Every row belongs to one group in each of 4 separate groupings. Each group adds its own fixed numbers to the row, and there is some noise. The rows also spread widely along 10 directions, which tell nothing about the answers.
Some rows, each with its group in each grouping after it:
[-28  14  -5  13  17  31 -19   7  -6 -16 -27  20  14 -30   5  -8   2  -8
 -31  21  34  -1   9  -3  -7 -11  -9 -34 -20  16   6 -31  10   7 -11   6
  29  28  19  12  -9 -18 -22  39  -5]
S Z_312 Fugo Z_457
[ 20  -4  36  -3  26 -31  -2 -30 -23  18  -9  14 -12  17 -17 -24   4 -10
 -21   4  24   9 -22  12 -19   4  16  19  10  14 -23  16 -12  26   6  20
  17  17 -21  24   7 -16   3  27 -19]
K Z_297 vigab Z_457
[-51 -15  36  -2 -29  48  52 -17 -11 -41 -23  16  57  -3   3  17   7  22
  35  -1 -24  41  -1 -13 -28  23  10  -7 -29 -13   4 -18 -49 -19  26 -38
  -2  13  16   8  -3 -16 -12 -18  21]
E Z_297 lod Z_36
[-14  21 -23  25  -6 -37  -2 -11 -27  13  14 -15 -13  21   7 -32  -4  11
  -6  35  12  27  17  -3 -10  -5 -26   1  26 -18  -8  -6 -19  19 -23   6
 -45 -16  15 -12  34 -34  11  25   5]
T Z_983 vigab Z_662
[-31  39 -12  -7  -7 -10 -20  -6  17 -16  36  -6 -22 -27  10 -22 -21  20
   6  21 -28   7  15  22 -21 -11  24   0 -29 -35   8 -38  -3 -21 -28  12
  -1 -18  11 -22  13 -17 -19   0  -9]
S Z_428 lod Z_662
[ 29 -55  29   7  22  -7  46  -4  13  33 -12 -19   4  36   1  25   2 -36
  41  -9  27 -41  -5 -14  68  -7 -32  35  21  -1 -27  16 -15  20  24  -6
 -11  12  -9  22   7  49  21 -14  20]
T Z_983 Fugo Z_36
[-15 -10   0 -20  47  10 -24  21  19  -8 -30  11   5 -64 -15   1 -21 -20
  -6  24  31 -37  25   9 -23 -36  21 -23 -55  48   0 -50  11 -29 -14  11
  40  30   9  10 -27  13 -36  24   3]
E Z_428 lod Z_457
[-19   1  33   6 -35 -37   8 -22 -47 -26  30  27   1  21  15  10  35  -1
  19   3 -16   4 -32 -16  13  28  11 -17  12 -23   4  54 -38  22  53  13
 -25   1 -11   0 -16  -2   3  24   3]
K Z_489 Fugo Z_36
[  7 -11   7  18   2  29  -7  -2  -7  -4 -18  10   7  14   0   4   6  -9
  -9 -11   9  -5 -12  -6  14   4  -6   4  -1   0   6  -1  -8  23  15  -1
  18  -2   3   2 -12  -4  -4  13   5]
S Z_312 lod Z_36
[ 45  25  -3  24 -34 -24  -3  21 -58  18  23   9 -17  39  -7  20 -14  -4
  -4 -11 -23   4 -19  -9   8  14 -20  13 -18 -37  22  17  18   5  14  10
  -5 -13   9 -28 -27  16   3 -34   3]
S Z_546 lod Z_36
[-16 -24 -36  17  41  29 -58   7  21  -6 -36   8  -6 -40 -14 -21  23 -20
 -48   8  45 -11  24   5  -1 -19 -16 -21   3  56   0 -26  -6  20 -13   5
  15  -5   3  10 -10 -19  -5  69  -1]
T Z_489 lod Z_457
[ 10  27  -7  -9 -27  61  16  31  11   4  18  26  -5 -13  -6  30 -11   7
 -32 -46 -35   0 -15  36  37   8  -3  23 -23 -54  14 -19  47 -57 -16 -40
  45 -18  20  -5 -19  27  17 -65 -21]
T Z_546 Fugo Z_457
[ 27   3  34  11  -5 -16   7 -16 -22  17  17   0 -16  28  -8  -3  -1   0
  17 -12 -26  -2 -21   0  -8   4   6  32 -24 -22  -4  13 -24  12  20  26
  -2  -6  -8   3 -10   6 -12 -37   5]
K Z_297 vigab Z_457
[-46  18  35 -38 -17  -4  18 -25  -5 -38  21  34   6 -29   7  -9   0  19
   4   4 -16  24 -21  26 -29  12  52  -6   5 -17  -7   5 -17 -30  12 -30
  15   6  -8  12  -1 -25   6   8 -21]
E Z_428 Fugo Z_662
[ 21 -13  11  19  17 -39 -21 -10 -26  15  -3 -10 -19  27 -10 -10   5 -22
  -2  17  18  -5  -9 -17 -12 -11   0   1   5  24  -1  15  -9  34   2  29
 -13  10  -6   5   8  -4   1  27  -2]
T Z_546 lod Z_662
[-14  -9 -35   9 -13  65  24  15  39   4  -6 -13  22 -14   1   6  -1  21
   1 -35 -27  33  33  16  30  -7 -44  38   6 -29   3 -44 -11 -30 -21 -61
 -14 -55  27 -22  -8   2  27 -57  33]
T Z_428 Fugo Z_36
[  0   3   5   9  13  -5 -25 -19  -2   5   5  -8 -20  14  -3 -19   4  -9
 -24   9  22   3  -1   3   8  -3   7   4   5  -9 -16  -7  10  29 -25  21
  13  11  -2  11  23 -22  -1  36 -22]
T Z_489 lod Z_662
[  4  16  44 -21  14   5  -5   7 -40  -1 -30  18  12 -21 -25 -14 -27  20
 -16  14 -20  39   5  -7 -78  -3  38   3 -61   1  -3 -32   5  -6 -33   3
  33  32  22   7 -27 -45 -30 -29   3]
T Z_489 Fugo Z_662
[ 50   2  -6  57 -14  11   0 -17 -38  36 -13 -24  -2  76  -5 -17   8   3
 -14 -22   9  32   0 -25  16   2 -54  37  23 -28  -3   3 -14  63  -7  16
 -17 -31  12 -14  13 -25  10 -26  24]
K Z_312 vigab Z_36
[ 55  18 -21  25   0 -30 -48  15 -55  31  -5  22 -27   9 -24 -23  -4   4
 -44  -8   1  28  -2   0 -37   1 -27  21   6  11  11  13   2  32  -2  12
  -8 -31   4 -24 -42 -37   6  -5   8]
S Z_489 Fugo Z_457
[ 35   3  59 -20  21 -34  13 -17   9  25  14 -18 -32  25   4  -4 -25 -21
  35  11 -14 -19 -11   8  -9 -11  38  31 -33 -30 -20  -8  -5  25 -11  38
  16  27  -1   7  15  11 -25 -20  -3]
T Z_312 Fugo Z_36
[ 39 -16  32  -5  29 -24   2  -7 -33  33 -30  -1  -2  21 -22 -17 -13  -6
 -17  -2  18  24   1  -2 -27  -3   4  36   5  15 -19   3  -9  29 -14  -2
   9   3  -7   2 -15 -22  12  -7   8]
T Z_428 vigab Z_36
[-32  31 -42  18  -2 -11 -48  28 -22 -19   3   3 -17 -27  -1  -8   2  -6
 -23  39   3  -4  20  -7 -23 -18  -6 -49 -32  15  29 -24   6 -12 -17  27
 -12   4  29 -16 -10  -6 -25  41  -2]
T Z_546 lod Z_662
[  0  13  30  27  -2  12 -16  -5 -51   5 -12   1   2  29 -10 -14   1  -2
 -13   3  14  -1 -12 -28  -9   1  -3  -7 -35   2   1  -5  -1  35   5  41
  28  30   9  23 -15 -13 -28   4  -2]
S Z_297 vigab Z_662
[  4   2  13   9   5  62  29 -12   6   7 -21   4  24   9  -8  -4  -6  10
 -27 -23  24   7   0  10  28   3 -13  23  -2 -32 -22 -29  17  -3 -27 -22
  41   1   8  24  21  -8  10 -22 -11]
K Z_983 vigab Z_457
[ 23  -1  22   2 -10  19   7   9 -11   0 -11  -3   6   3 -12   5 -17   4
  18 -17 -26  10   6 -13 -38  -6   4  13 -43  -6   8 -25 -19   4  -2   0
  15  -4  13  -5 -17  -4 -18 -50  28]
E Z_546 Fugo Z_36
[ 58  18  53 -10 -32   6  27 -16 -15  29  47  -3 -35  67  -3  16 -12  -1
  -6 -54 -39   1 -47  24  37  28  26  63   0 -87 -17  24  25  11  -4   1
  39  -9 -15   4  17  17  21 -65 -34]
T Z_546 vigab Z_36
[-11  -3  -5  -3   0  17 -13  -3 -15 -15 -14  33   5 -14  -7  -8  22   1
 -40 -11  18  10  -7  11  13  14  -6  -9  19  11  -5  11  -2   5   9 -15
  17  -4   0  10 -22 -15  15  38  -6]
K Z_489 Fugo Z_36
[ 16 -23   0 -12  27  21 -10  -2  12   4 -25  24  -8 -13 -16  -8  -4  -9
 -23 -19  22 -18  -7  23   9   5   7  22  12  19 -10  -4  -6   5   6 -16
  32 -17 -13  15 -11  -3  17  24  -5]
S Z_983 lod Z_36
[ 20  20 -16   5  -1  44 -70   5  -8  -8  -5  32 -28 -26 -28 -30  10  19
 -57 -44 -30   9  -7  23 -40   4  19  15 -28   6  17  -9 -10   8  -3  10
  40 -50   1  -9 -43 -40 -12 -14  -1]
K Z_489 vigab Z_457

New rows. What belongs after each?
[-12  11  28  -1  -5  14  33   4 -28  -8 -17  36  30  -8   1  16 -12   7
  -7   7  -2  21 -17   4  -9   8   0  -3 -13 -18   4  -2  11 -17   7 -29
  20  25  13   4 -18 -12  -1 -13  -4]
S Z_312 Fugo Z_457
[  8   9  20   7   7 -31  -1  -4 -11  14  29  -9 -19  11   8   3  -2 -17
  16   8   1 -36  -8  -2  29 -15   7   5 -24 -24  -6   4   5   4   7  37
   6  10  -6   0  -3  31 -15  -9  -5]
K Z_428 vigab Z_457
[-41 -34  29  40  11  26 -17 -26  -4 -28 -15 -19  25  17  13  -2  37 -18
  28  12  39 -28   1 -55  29  -9  -6 -30  -9  25  -4  -1 -40  53  32  37
   4  23  -9  30   6   1 -26  43  15]
S Z_428 lod Z_662
[ 35   2  25  -3  20 -45 -19 -28   0  12  19  -9 -38  25  -8 -21  -7 -18
  -3   5  11 -17 -21   7  -6  -8  32  17   4  -1 -17  11   2  28 -11  44
  17   8 -23  13  28   0   0  25 -24]
K Z_546 lod Z_662
[  1  -2  33   5  -6   6  26 -17 -18 -10  -4  16  19  10   3   7  11  -2
  -5  -3  13  15 -20  -8   5   8   3  -3   5 -11  -9  10  -2   7   8  -9
  14  18  -6  18   6  -1   8  -1 -11]
K Z_546 Fugo Z_457
[-19 -25  74   2  -6 -14  24 -31 -40 -16  -9   7  27  26   2   4  18   2
  31  12  -5  22 -23 -36 -23  14  25  -4 -10  -4 -13  27 -40  35  24   7
  -5  36  -7  23  -3 -25 -12  -1   8]
T Z_489 Fugo Z_662
[-21  34  25 -12  -4 -45   3 -21 -44  -5  14  24  -1  -3   3 -22  -1  15
 -24  31   1  51  -7  16 -47  10  31  -3   9 -20 -10  10  -9   3 -13  -6
 -11   7   0 -10   7 -47   5  25 -24]
T Z_428 vigab Z_457
[  0  -9  51  13  -9  -4  11 -19 -42 -15  -6  21  22  22  -3   3  12   0
  -2  -1   4  15 -30 -25 -22  17  13  -5  -7   2   2  27 -26  30  29  -1
   8  19 -19  11 -10 -17   0   6  -4]
S Z_546 vigab Z_457
[-30 -19  26  13  11 -18  21 -23 -14 -12 -11  -4  18  14   9  -1   5 -19
  25  37  53 -22  -1 -27  17  -8  -4 -28   7  11 -20   2 -17  21  15  16
  -5  44  -2  32  31   1 -11  52  -3]
E Z_983 lod Z_662
[  6 -19 -20  -5  20  45   0  22  12  17 -29  16   2 -23 -26  -6 -14   2
 -36 -29   0  -7  -1  27  18  -8 -24  33   0  27   4 -21  14 -32  -2 -36
  32 -15   4   9 -33   8  25 -17   2]
S Z_297 vigab Z_662
[ 37   0   0  -8  21 -35   6  -7   8  36  11  -5 -34  19  -7 -11 -21 -19
 -10   0  17  -8  -8  30  23  -1  -8  40  15 -11 -19  -3  16   8  -9   8
  11   3 -12   1  12  17  16  17 -19]
S Z_297 lod Z_36
[ 48 -13  12  22 -16 -41  19   7 -45  33   7  -2  -2  45  -9  15 -16  -2
  20  -5 -19  15 -10 -17   4  11 -34  40  -1 -26   4  22 -11  19  16  -7
 -32 -18  -1 -32 -24   5  16 -41  26]
S Z_489 lod Z_36
[-28   4  10  25  -6   3   4 -23 -17 -10   0  -1  10  17   8  -6  25  -4
   1  18  13  27  -1 -10  -2   9  -9 -12   1  -9  -4  -2 -25  20   7  10
 -17  11   7  11  19 -16 -12  29  -6]
T Z_297 lod Z_457
[-55 -17   9  46  15  10   4 -13 -25 -16 -25 -12  46   8  21  -1  31 -21
  -7  43  83  -7  19 -50  40 -10 -43 -54   9  24 -10 -11 -13  46  11  16
  -6  51   1  25  16  -1 -12  77   5]
S Z_428 vigab Z_457
[ -1 -15   3  -9  10 -12  25  -4  11   8   0   7  -3  -2   1   3   7 -14
   7  -1   9 -12  -5  17  35   0 -16  13  13   6 -11   3  -7 -13  16  -7
  -2   4  -2  12  -6  30  15  14   3]
K Z_297 Fugo Z_36
[ -2 -25  -2   5  27 -17  -9   0 -10  -4 -33  14  18 -25 -17 -20  -5   1
 -10  18   9  23  14  -9 -60 -12  -8  -2  -6  54   8  -9 -43  14   2 -17
 -18  -6 -10 -11 -17 -30   5  17  22]
S Z_546 vigab Z_457
[-13 -10  -4 -32  27  28  -6   6  63  -6  11  11 -15 -53  -1   5 -19  -9
 -10  -9  -4 -37   1  45  26 -10  21  14 -26 -10  -7 -37  23 -38 -19 -20
  43   2 -12   2   3  21   1   8 -25]
S Z_489 lod Z_457
[-28 -14  22   9 -22  -8  23 -16 -12 -20  18   3  15  14  15  12  20   2
  28   2 -18  -5  -8 -14  26  13  -5  -5  -5 -26  -1  17 -36   8  29  -2
 -21   0  -5  -5  -1   7   3   5  14]
K Z_489 vigab Z_36
[-30  22 -17   4   5 -19 -11  15 -20   2  17  16  -8 -17  10   5  12 -18
 -36  26  35 -15   3  12  39  -7 -14 -28  10  -5  -1   2  27 -18  -2   0
   2  17   7  -1  -7  15   7  47 -24]
T Z_428 vigab Z_457
[ 39  -6  57   7  -8 -48  49 -16 -38  23   7 -12  14  40  -6   9 -24   9
  47   7 -39  27 -14 -21 -43   1   7  37 -33 -31  -5  12 -30  10   3   2
 -26   6  -6 -18   4  -2  -3 -73  24]
K Z_546 vigab Z_457
[ 17   5 -19  32   1  -2 -21  -4 -24  13  -4   3 -11  16  -8 -12   8   0
 -13   4   8  17   7  -4 -13  -1 -21  11   8  -5   2  -2 -21  23  -2   8
 -23 -32  13 -10   5 -24  -1   4   9]
T Z_983 lod Z_457
[ -2 -39  20  14  17 -20   8  10  -5   2  -4  -4   7   5   1  34  13 -41
  28  20  18 -47  -7 -26  31 -14 -10 -19 -21  24   5  13 -11   4  31  16
 -12  30  -6   9 -11  47  -9  16   9]
T Z_546 lod Z_457
[ -8  -7   7 -23  19  -3  21  -3  25   7  -2   0   1 -18   2  -5  -8  -3
   0   4   8  11  14  24   8  -8   5  23  11  -7 -19 -21  -1 -16 -20 -28
   4  -3   3   0   6   2  18   2  -2]
T Z_428 Fugo Z_36
[ -1   0 -39  27   2 -50  -8   3 -13  19  12 -13 -20   8   0 -12   0  -8
  16  30   1  -4  12   0   9 -19 -40   4   7  12   9   1 -17  -6   6  20
 -50 -16  10 -19   2  16   3  16  17]
K Z_297 lod Z_662
[ 15 -36 -25  27   1  28 -24  14  38   6  13 -18 -26   8  -4  21  13 -36
  20 -32   6 -75  -7  -8  68 -23 -28   7   2  23  13   3  -5   3  32  16
   7 -25 -10   7  -9  58   7  -4  13]
E Z_546 lod Z_662
[ 27 -51  22  21  11  33  14 -26  26  15 -17 -28   5  43  -8  -6  18 -11
   7 -38   5  10  -2 -15  21   1 -21  44  28   5 -18   3 -41  49   6 -16
  -4 -25 -20  11  22  -4  27 -15  18]
T Z_546 vigab Z_36
[-12 -43  51   8  21 -37  44 -38  13  10   9 -36   8  44  15   0  10 -33
  34  27  38 -19 -11 -23  40  -9  -3   6  29   2 -34  18 -19  38   6   9
 -19  45 -27  29  56  20  19  35 -10]
T Z_546 vigab Z_662
[  5  -9  22  18  -1  -4 -10 -40 -20  -2 -14   7  -2  31  -9 -25  15  10
  -4  -2  -9  48 -16  -4 -43   7  14  21  26   4  -1  18 -46  41   7  -4
 -20 -25  -3  -4  14 -57   8  11   6]
T Z_312 lod Z_662
[  3  10  -3  15  -2  11  23   4 -10  20   4   2   1  17   0  16   0 -13
 -19   1  19   5  -6  14  45   4 -28  12   1 -30  -7 -11  32 -16  -9  -8
  10  18  14   7  12  21  10  -1 -21]
T Z_297 lod Z_457
[-12  37 -20  31 -39 -10   0  -2 -12   2  54 -22 -26  45  28   3  14 -11
 -11   8   4  -2   1  -2  60  10 -27 -11  15 -62   1   3  14  20 -10  21
 -17  -4  12 -12  40  15   8  22 -20]
T Z_546 vigab Z_36
